All rows are made from the same 12 directions, up to rounding. Whole rows:
[[ 10.4  -1.8 -16.0  12.0  -1.3   4.7  -3.2 -20.8   1.0  25.0 -10.0 -16.3
  -20.7  -3.8  16.7 -27.5   0.2  16.7  11.9 -16.5 -17.1   5.4  -4.6]
 [ 15.1   0.3  -8.3 -17.4 -28.5  16.9   8.8   6.7 -12.7   8.8 -16.5  14.8
  -24.6  22.8 -35.9  20.7 -13.2   4.1  28.6 -46.0   5.6  19.6 -59.5]
 [ -4.6  -2.3   4.7  -0.4 -16.5  -1.0   5.6  -5.2 -43.0  16.8  12.8   9.8
    5.5  14.2 -15.4  -6.4   0.0   5.5   1.8  -7.9  -0.1  26.3   7.1]
 [-18.8   0.6   8.5   6.6 -21.7 -13.1 -55.9  11.7 -21.7  12.3 -37.1 -22.5
   19.1 -17.6  -7.0  -7.1  -3.8 -16.8 -39.3 -23.4  47.8  24.4  27.5]
 [ -8.4 -11.3  -2.6 -11.8   4.3 -12.7  14.0   2.4  13.3 -44.1  35.1   8.5
   13.3   0.6  -4.3  10.8  -4.7 -15.8 -20.3   9.8   2.4 -13.2   1.1]
 [ 10.6  26.5 -12.8  15.7  -7.3  21.8 -37.3  -8.0 -10.1 -26.5   5.3  -8.5
  -10.5  23.0 -24.4  -6.9 -15.9  -1.1   1.2   3.4 -14.1  27.6  24.9]
 [-35.1  -5.1  19.0 -23.3  -5.2 -24.9   7.5  13.0   9.3 -23.9  -4.0 -18.1
   -0.4  -7.5  -3.1   3.8  10.4 -20.6  -1.0   0.7  13.2   0.9 -12.6]
 [  6.1  12.5  -4.4   7.1  15.8   6.3  14.2 -13.4   0.3  24.0  11.4  12.4
  -44.1  14.4  -6.9 -10.3   2.4   7.6  43.5   3.9 -41.7  -3.0 -14.3]
 [  7.2   6.5   2.3   3.2   2.1  17.6  40.9   2.9 -27.3 -29.4  30.1  -0.1
   39.6  24.8   5.2  26.0  12.8  -9.7  -3.5  11.2  10.0  -3.6 -12.9]
 [-21.8  -5.5   7.3 -18.2   3.3  -9.8  -3.6  -5.1  -1.3  -0.6 -24.5  18.0
    0.8  13.2 -17.4  16.8   2.2  16.7  26.4  -5.9 -27.0  27.7   3.2]
 [  7.5 -15.5  -1.4   4.7   8.8   3.3   5.4   4.1  13.3  35.4 -25.9  15.7
   15.3  -7.8  22.9  10.8   8.9   6.1 -16.0 -19.7  21.5 -21.0 -30.8]
 [ 25.8   0.1 -26.7  13.9   3.7   8.2  14.4 -11.7 -13.0  -3.4  21.9  -5.6
   -3.8  -4.5   5.1   2.9  -9.1  -1.3  -1.5 -19.2  -5.0 -14.3  -8.4]
 [ 14.0  -7.9   2.3   1.1 -15.3  13.6  -6.0  -4.5  39.2  -9.6   0.0  -3.3
  -16.1  19.5  -5.3  -0.5  -2.2 -38.8  28.6   3.9  29.1   0.4 -10.2]
 [-23.1   2.0   9.2  -9.8 -28.3  -0.4   5.5  -8.7 -28.9   6.3   2.8 -15.1
  -14.3  28.1 -11.2 -27.8   9.2   3.1   7.2 -18.8  -2.2  39.7 -26.8]
 [ 12.3  15.8  17.6  -4.0 -11.9  10.7  17.9  18.5 -27.0  22.2   4.1  -4.1
   -1.5 -12.0  -0.4 -12.2   1.6  27.3   5.4  28.3  -4.3  -1.2   9.1]]

Rows cut short, each followed by the rest of it:
[ -6.2 -27.7   7.0 -21.3   7.5 -21.1  15.8  -7.2  43.9  -2.9 -11.3   2.5
   0.5 -23.5  18.7  -2.8   2.7  13.8  25.2]
[ 23.9 -17.3  -9.7  22.8]
[-14.8 -17.2  -5.1   0.5  -3.2  -5.2  -6.0 -27.2   3.7   3.0 -20.0  -4.5
   6.3  21.8   4.1   0.5   9.4  -8.7  25.9]
[-21.7  -3.8  30.8   2.8]
[-15.5  -8.6   4.7  -1.7   4.4 -16.4  -4.3 -12.4  -2.6   8.1   9.8   7.7
  -6.1  -0.9  -0.8 -16.6   1.5   4.9   5.2]
[ 11.5 -19.0  11.3  26.9]
[ -1.6 -20.8   0.2 -19.4 -17.1  -7.6   5.5  -6.0   8.9 -17.8   8.8  10.8
   7.6   2.9  -9.8  -1.9  -9.6   9.4   3.9]
[ 4.9 -4.6 16.6 13.4]
[ 13.0   6.6 -25.6  31.8  29.0  12.8   6.4 -33.4   4.6 -11.1  10.2 -16.1
   2.8  17.6  22.3   6.2   9.9 -19.0  25.2]
[ -5.5 -19.2  -6.5   9.8]
[ 32.6   0.7 -28.8  21.2  22.8   7.3 -35.6  -2.9  31.6  -5.0  -0.1  16.9
  -1.0 -24.7   5.4   6.4 -25.0   8.1 -28.3]
[  2.5  -7.4 -30.2  30.1]
[  1.9  17.7  -6.4  24.7  10.5  12.6  11.7  -7.4 -41.4  -1.6   1.9 -23.4
  24.1  14.9  10.5  18.4  16.7 -21.4   5.5]
[-14.5  12.1   3.3  -3.1]
[ -2.9  34.5   7.7  12.0  13.3   7.4 -21.6  23.6 -18.1 -23.9  19.5  -3.0
  14.2  -9.7  -5.1  -4.2  -5.2  11.2 -49.6]
[ 35.2  -5.8 -12.1  28.6]
[  9.7 -12.4  -3.3  15.9 -17.0  14.8  19.9 -27.1  28.5  10.2   9.1 -46.6
 -11.5  14.0  47.4 -52.0  21.1 -19.6  12.6]
[  2.3  22.7  -2.2 -23.0]
[-17.7 -21.9  13.8 -22.3   7.6 -12.7  44.5 -15.7  20.6  -8.8  20.7  15.6
   1.5  14.6  12.3  -7.7  15.4  14.8  32.3]
[ 30.6 -34.6   4.3   0.4]
[-13.2   6.3  10.8  -2.5   0.5  -8.1   7.6   0.8  -1.5 -18.8   2.7 -30.6
   6.9  -8.3  11.4  -7.2  10.6  -8.7   8.7]
[20.9  0.2  2.3 21.0]
[-19.1  21.6  35.1  -1.9  11.1  -2.5  -5.7  20.7 -14.7  44.4 -30.9   3.0
  -4.4 -12.0   5.5 -10.8  17.5  28.7   9.2]
[ 34.6 -15.0   3.1  16.4]
[ -0.4  -3.5  17.8 -11.7  -3.8  -6.8  31.5   7.4  11.1  11.4   1.9 -13.1
 -17.1 -10.6   7.3  -2.2  11.4 -13.8  39.1]
[ 18.1   6.6 -13.9  -8.3]
[ 17.6   7.0 -28.1   3.8   1.2  16.1  20.6 -18.8   9.6 -44.5  22.1 -22.0
 -12.8  18.6   0.3   6.0  -5.6  -9.0  22.1]
[-15.3 -19.4  -1.5 -24.3]
[ -3.5  -6.2   5.3 -10.9 -21.1  -1.4   1.6   5.2   0.9 -12.3   9.5  -6.5
   1.0   2.7  -5.3 -11.4  -3.4  -4.3 -12.0]
[ 0.0 15.8  8.0 -7.1]
[ -6.8   1.8  11.5  11.0  18.0  -3.6  -7.8   1.1   7.4  24.1  -7.2  15.9
  -4.1   4.1   1.4   8.3   9.9 -19.9  12.6]
[ 9.8  6.4 -9.6  7.6]
[ 12.2  -0.3  -4.3   5.5  -6.0  -1.3  -7.5  -0.9  -8.0  12.6   0.5   1.0
 -13.7  -6.4 -13.3   4.9  -9.1 -15.6  18.1]
[-8.1  9.2  0.6 12.0]
[  9.3 -11.9   9.7  -6.3 -17.3   5.0  13.7   1.6  15.3   2.8  -1.0  -9.7
   4.0  -0.7   9.9  -7.2   4.3  -9.4  14.1]
[12.2 22.8 -1.1 -0.6]
[-20.6   5.2  -1.4  13.1  35.2  -1.3 -15.7 -16.2   9.9   3.3  -5.9  24.2
   6.4  21.8   7.4   2.8  11.5  10.4  -5.4]
[  8.1 -34.7   5.1   9.1]
[ -5.9   2.0  -6.9  11.4  13.4  -1.1   9.3 -15.4 -19.9   6.2  33.0  19.5
  -5.5  19.9  -2.8  -9.8   3.4   2.0  -6.9]
[ -0.7 -23.5   2.4  -2.7]
[-13.7  28.4   1.9  17.0  30.1  15.8  -4.4  -7.6   3.9 -22.8 -12.1 -13.9
   9.3  28.2   9.8  15.5  19.8  -8.4  15.9]
[ 13.0 -21.5   4.6  -1.5]
[-28.0 -15.6   4.3 -13.5 -11.7 -14.9   0.8 -10.5   3.0   3.0 -21.9 -21.9
   7.3  -1.5  19.4 -23.8  12.9  17.1 -11.6]
[-17.2  -2.2  20.8 -14.4]
[ -6.6   9.0  -3.7 -18.8   9.4 -11.6  15.1   7.0  -5.3 -35.7  -9.0 -13.5
  -0.9 -14.3 -15.1  34.0  -4.8   4.9  31.1]
[ -1.5 -25.8   0.5   7.0]
[ -8.8  -8.9  -1.7   4.3  10.7 -13.7 -18.0  -1.6   8.9  17.3  13.8  26.6
  -9.3  -7.4   0.3 -18.6  -6.2   7.1 -34.3]
[  1.5  -7.2 -10.8   5.7]
[-12.2  -6.3  18.9 -32.9 -21.2  -8.7  39.7  10.5 -13.6  -0.9 -16.6 -26.3
  10.7 -18.0  13.0  -9.5  11.4  40.1  17.0]
[ 11.9 -12.5  13.6  -8.2]
[-3.9  2.8 -0.9 15.5 20.6  6.6 -1.0 -8.9  5.9 10.8 -6.2  6.5  9.5 13.4
 16.2  4.0 13.7 -4.3 -1.8]
[ 1.0 -3.4 -6.3 -5.9]
[ -2.1  11.7   4.4  16.6   4.9   5.8  -8.1   0.0  -8.6  11.5  13.2   3.4
 -11.1  15.4  -5.3  -5.0   5.6 -26.1  -1.2]
[ 0.9 12.2 -3.4 -5.9]
[ -8.7  11.2  26.6  11.1   3.1  16.3  -1.9  -1.8   5.1  25.0 -12.0   7.7
  -4.8  35.9  -0.3  -1.3  22.2 -23.5  36.5]
[23.8 10.8 13.9 -1.3]
[ -8.5  -1.4  16.3   5.8  16.8 -11.3  24.3   1.0  16.7   8.2  34.4   0.5
 -15.4  -3.2  16.4 -15.6  15.9 -28.8   8.7]
[ 33.2   4.0 -30.5   1.0]
[ 26.6   4.5  -1.6   0.9   0.1  20.7  25.1   0.4   5.1 -10.5   3.3  -2.6
   9.8   5.4   4.9  17.3   0.6   3.8  30.6]
[19.1 -3.3 -6.9  4.4]
[-30.8 -22.1  25.5 -49.6 -23.5 -21.4  17.1  26.6   3.7 -47.5  19.2  30.4
  31.3   5.0 -28.0  18.7  -6.7   9.5 -32.4]
[16.5 10.7 13.6 -7.3]
[ 15.8 -25.0  -6.2 -13.5 -26.0  -3.3 -14.4  -1.5  -7.4  23.6  -8.2  27.0
  10.3 -16.6  -8.9 -15.3 -22.9  45.4 -22.4]
[-6.2 -3.5 19.0 24.3]
[ 13.1  -1.2   6.2  -5.3 -12.0   6.3  28.1  11.4  -3.9   1.5  39.1   4.8
  -2.4  -5.9   8.3 -24.3  -2.1  14.1 -25.3]
[ 22.9   4.3 -19.2 -13.6]
[-31.6   7.4   6.0   6.1  17.8 -16.8 -27.2  -7.3  -4.9  -6.7   2.9   7.0
  -2.6   8.8  -9.1  -5.5   4.4  -8.7  -9.9]
[  7.1 -18.0  13.9  25.9]
[-29.2   4.5   3.4  -2.3  -8.5 -18.7  -9.2  -8.4  18.1 -25.8  27.4 -35.1
 -41.3   6.0  -2.0 -40.4   4.5 -38.3  -2.4]
[ -1.4   3.2   3.0 -13.1]
[ 30.9  -8.8 -21.7  -2.2 -21.9  15.0   4.4  -4.9  33.8 -21.4  16.5 -16.5
 -21.3  -3.3   5.4 -19.4 -17.3  -4.7  -6.3]
[-11.8  13.4 -13.7 -26.9]
[  3.5  -2.7  10.1  -6.1 -23.0  11.5   7.4  -5.9  -7.7 -12.6  11.6  -4.8
  12.3  19.3  -4.4 -13.0   0.9   5.8  12.5]
[22.8  1.6 27.2 20.5]
[ -4.0  19.3  -5.6  15.1  -3.0 -16.6 -45.2  11.5 -52.0  40.0 -13.8  -1.7
 -26.0 -28.2 -30.9  -3.1 -17.5  -4.9 -14.9]
[-32.5   5.9   8.5  23.0]
[  1.9  -3.8 -12.0  -4.5   2.6  -4.0  12.3  -9.1  -0.8   2.5  -6.6 -11.1
  -7.7 -10.0  10.2  -5.8  -0.3  20.7   7.4]
[-14.2 -21.0  -0.9 -11.2]
[ -4.6 -12.8 -11.8   0.7 -19.1 -15.0 -14.4 -18.9 -18.5  10.3   3.5 -10.4
 -18.1  -2.2 -13.1 -18.4 -10.1  -9.5  10.5]
[-28.3   0.7  25.3  14.0]
[  8.8  27.1  -6.0  -3.3  -4.1  17.6   1.0  20.9 -20.2 -21.2   7.5   1.4
  -5.4   7.2 -21.5  14.4 -10.5  12.2 -20.1]
[-10.8  -5.1  -4.1 -33.3]
[-23.9  15.7  12.6  -3.2   5.1 -11.3  12.5   7.2 -11.0 -23.1  -5.0 -40.1
  -0.1  -2.9   3.1  11.6  17.7 -31.3  20.4]
[ 1.1  9.5 -0.5 -5.1]
[ 10.2  13.4  -7.4   0.5 -20.2  19.6 -23.5  -0.9  24.1 -34.9  -9.1 -24.8
 -20.4  19.8 -17.2  -1.0 -10.5 -25.4  17.9]
[ -8.6  14.8  15.7 -12.1]
[-21.3  -6.7  13.6 -36.6 -27.9 -19.4  14.8  19.1 -15.4 -36.0   5.7 -15.4
  12.3 -14.4 -16.4   2.0  -5.8  11.7 -14.2]
[ 1.3  5.6 16.0 -1.8]
[  1.8  -5.8   0.5   4.8  -7.5   3.2 -32.0  11.3  25.2  -4.6 -24.2  -0.9
   8.6   0.3  -4.1  16.3  -3.9 -36.1 -18.4]
[-19.4  49.5  -6.4 -12.0]
[ 24.5   4.3   2.2 -11.3 -18.5   4.3  17.1  13.9   1.8 -30.8  17.7 -24.4
   3.5 -25.3  -3.4   1.4 -13.6   1.2  13.0]
[30.7  7.6 -9.4 30.6]
[ 21.3  -5.1  -0.3 -11.2 -20.1   8.6  23.6  16.9  20.5   4.7  18.6   0.8
 -29.2  -5.5  -3.4  -8.5  -7.8 -12.7  -2.2]
[ -8.9  26.1 -28.1 -53.8]
[ -2.4  14.5   3.5  -2.1  -5.2  -0.1  -2.9   9.7 -18.6 -12.9   5.7  -8.9
  -3.4  -1.5 -15.8   6.1  -4.3  -5.6   2.1]
[2.7 0.5 5.6 6.7]
[ 14.0  -9.3  -5.0   7.1 -25.0   9.9 -11.1 -16.1   6.7  15.8   2.9  -5.4
 -22.0  16.2  -6.5 -23.3  -6.0 -17.5  21.5]
[-10.8  16.1  18.7  -0.3]
[ -3.6  29.1   9.5  10.7   1.3  -1.3  -9.5  17.5 -24.0  21.4 -20.3 -34.4
 -22.5 -19.7  -2.5  -1.1   6.8 -16.3  13.3]
[-7.2 13.6 -7.9 -5.0]
[ -6.7   1.0   9.5   4.6 -18.7   1.3  -6.2  -1.3  -0.6   6.9   5.4 -21.7
 -10.3   6.8   5.5 -28.6   6.9 -19.3  -4.5]
[ 1.2 23.9  8.6 -5.6]
[ 19.8   7.8  -5.9  11.9  -4.9   9.5  11.8  10.5 -17.5   9.3  34.5   3.9
  -7.5  -4.8  -0.2 -10.0  -6.2  -7.7 -27.9]
[ -2.3  17.4 -24.2 -19.4]
[-34.9  -5.6   0.9   8.6  41.0 -35.3   3.7 -13.3 -16.6  37.9 -17.4   4.7
  -3.8 -17.8  17.2   7.5  20.5  -0.8   9.1]
[-18.8 -26.4 -10.3   5.0]
[  6.6  12.5 -12.4  13.4   5.9  10.2   9.9 -10.7  -0.2  -5.3   7.9 -26.6
 -14.2   5.0  15.5 -13.7   6.6  -4.3   6.4]
[ -7.6  -8.8  -7.6 -18.9]
[ -6.3  -3.3  10.1 -20.8  -5.3   7.8   8.9   0.2   5.8   0.5 -49.4  10.2
   3.6  24.8 -20.6  44.7   7.4  -0.1  64.6]
[-16.6  -5.7  29.3 -19.9]
[ 31.1 -18.0  14.9 -10.2 -16.6   8.8  -6.7  18.2  25.4  25.2 -22.3  28.7
  11.2 -17.7  -8.3  18.0 -13.7   3.2  18.7]
[24.8 30.5 -7.8 28.9]
[ -5.0 -23.0 -19.6 -20.5  -4.3 -15.0 -18.6 -14.9  40.2 -42.1  -0.9  14.4
 -12.9   4.0 -22.9  12.4 -22.5  -5.6  10.4]
[-18.6 -16.8  13.2   5.3]
[  5.5  14.0 -12.3   7.5  -1.3  10.0   1.2 -16.4 -14.3  -0.6 -12.3 -25.2
 -16.2   9.2  -1.0  -4.2   1.6   7.2  35.4]
[-13.7 -23.6  19.3  -0.4]
[ 16.8  10.2  -4.5   4.7  25.2   7.1  25.8  13.5  24.8  -3.9  32.1  12.8
 -16.1 -12.9  15.6  -2.8  -0.5   6.5 -19.2]
[ 21.9 -13.2 -52.8 -28.6]
[ 25.8 -26.0 -18.6  -5.3  -4.4   5.9  13.7 -10.7  36.0 -25.4   0.7  -3.2
  22.6 -10.2  20.0  10.3  -8.7   3.6  -0.8]
[ -0.5   9.6 -13.5   5.1]
[  4.0   5.3  -6.4   3.8   8.7   2.0  -0.2   1.6   7.8 -15.8  17.1   2.4
  -2.0  -1.7   1.5  -1.8  -4.5  -0.2 -15.6]
[  7.4  -6.7 -13.4  -0.8]
[ 11.2  15.2  -6.3  13.9  17.2   9.9  15.7   7.3 -26.2  10.1 -26.5 -20.2
  24.0 -12.8  17.2  33.7  12.6   0.5   8.6]
[-16.8   8.6 -15.4 -11.0]
[  0.2  -2.9  -4.6 -14.4   4.9 -19.1  22.9 -11.4  29.0 -23.7   3.1 -42.0
 -32.1 -31.3  13.1 -13.2  -1.0  -0.1  53.0]
[ 19.8 -32.2 -10.7  23.3]
[ 18.9  16.2  -0.7   9.8   9.1  15.7 -10.4  16.2  17.9   7.6 -19.1 -13.2
   3.3 -24.0  22.2  -7.5  -1.3  22.8 -22.7]
[ 16.9   2.9 -25.8   0.7]
[  5.7   1.9  -4.7  -5.7  16.3 -12.9 -14.0  10.0  -7.1 -13.2 -18.1   9.9
  21.0 -32.3 -12.5  36.8 -15.2  16.1   4.8]
[ 10.3 -16.1  -4.2  52.1]
[-13.9  23.8  28.6  -1.6   5.8 -11.2   0.7  26.8 -21.0  15.5  -3.3 -15.2
  -7.8 -25.2  -3.1  -3.4   9.0  -3.3   5.0]
[ 32.5   3.6 -11.1  23.2]
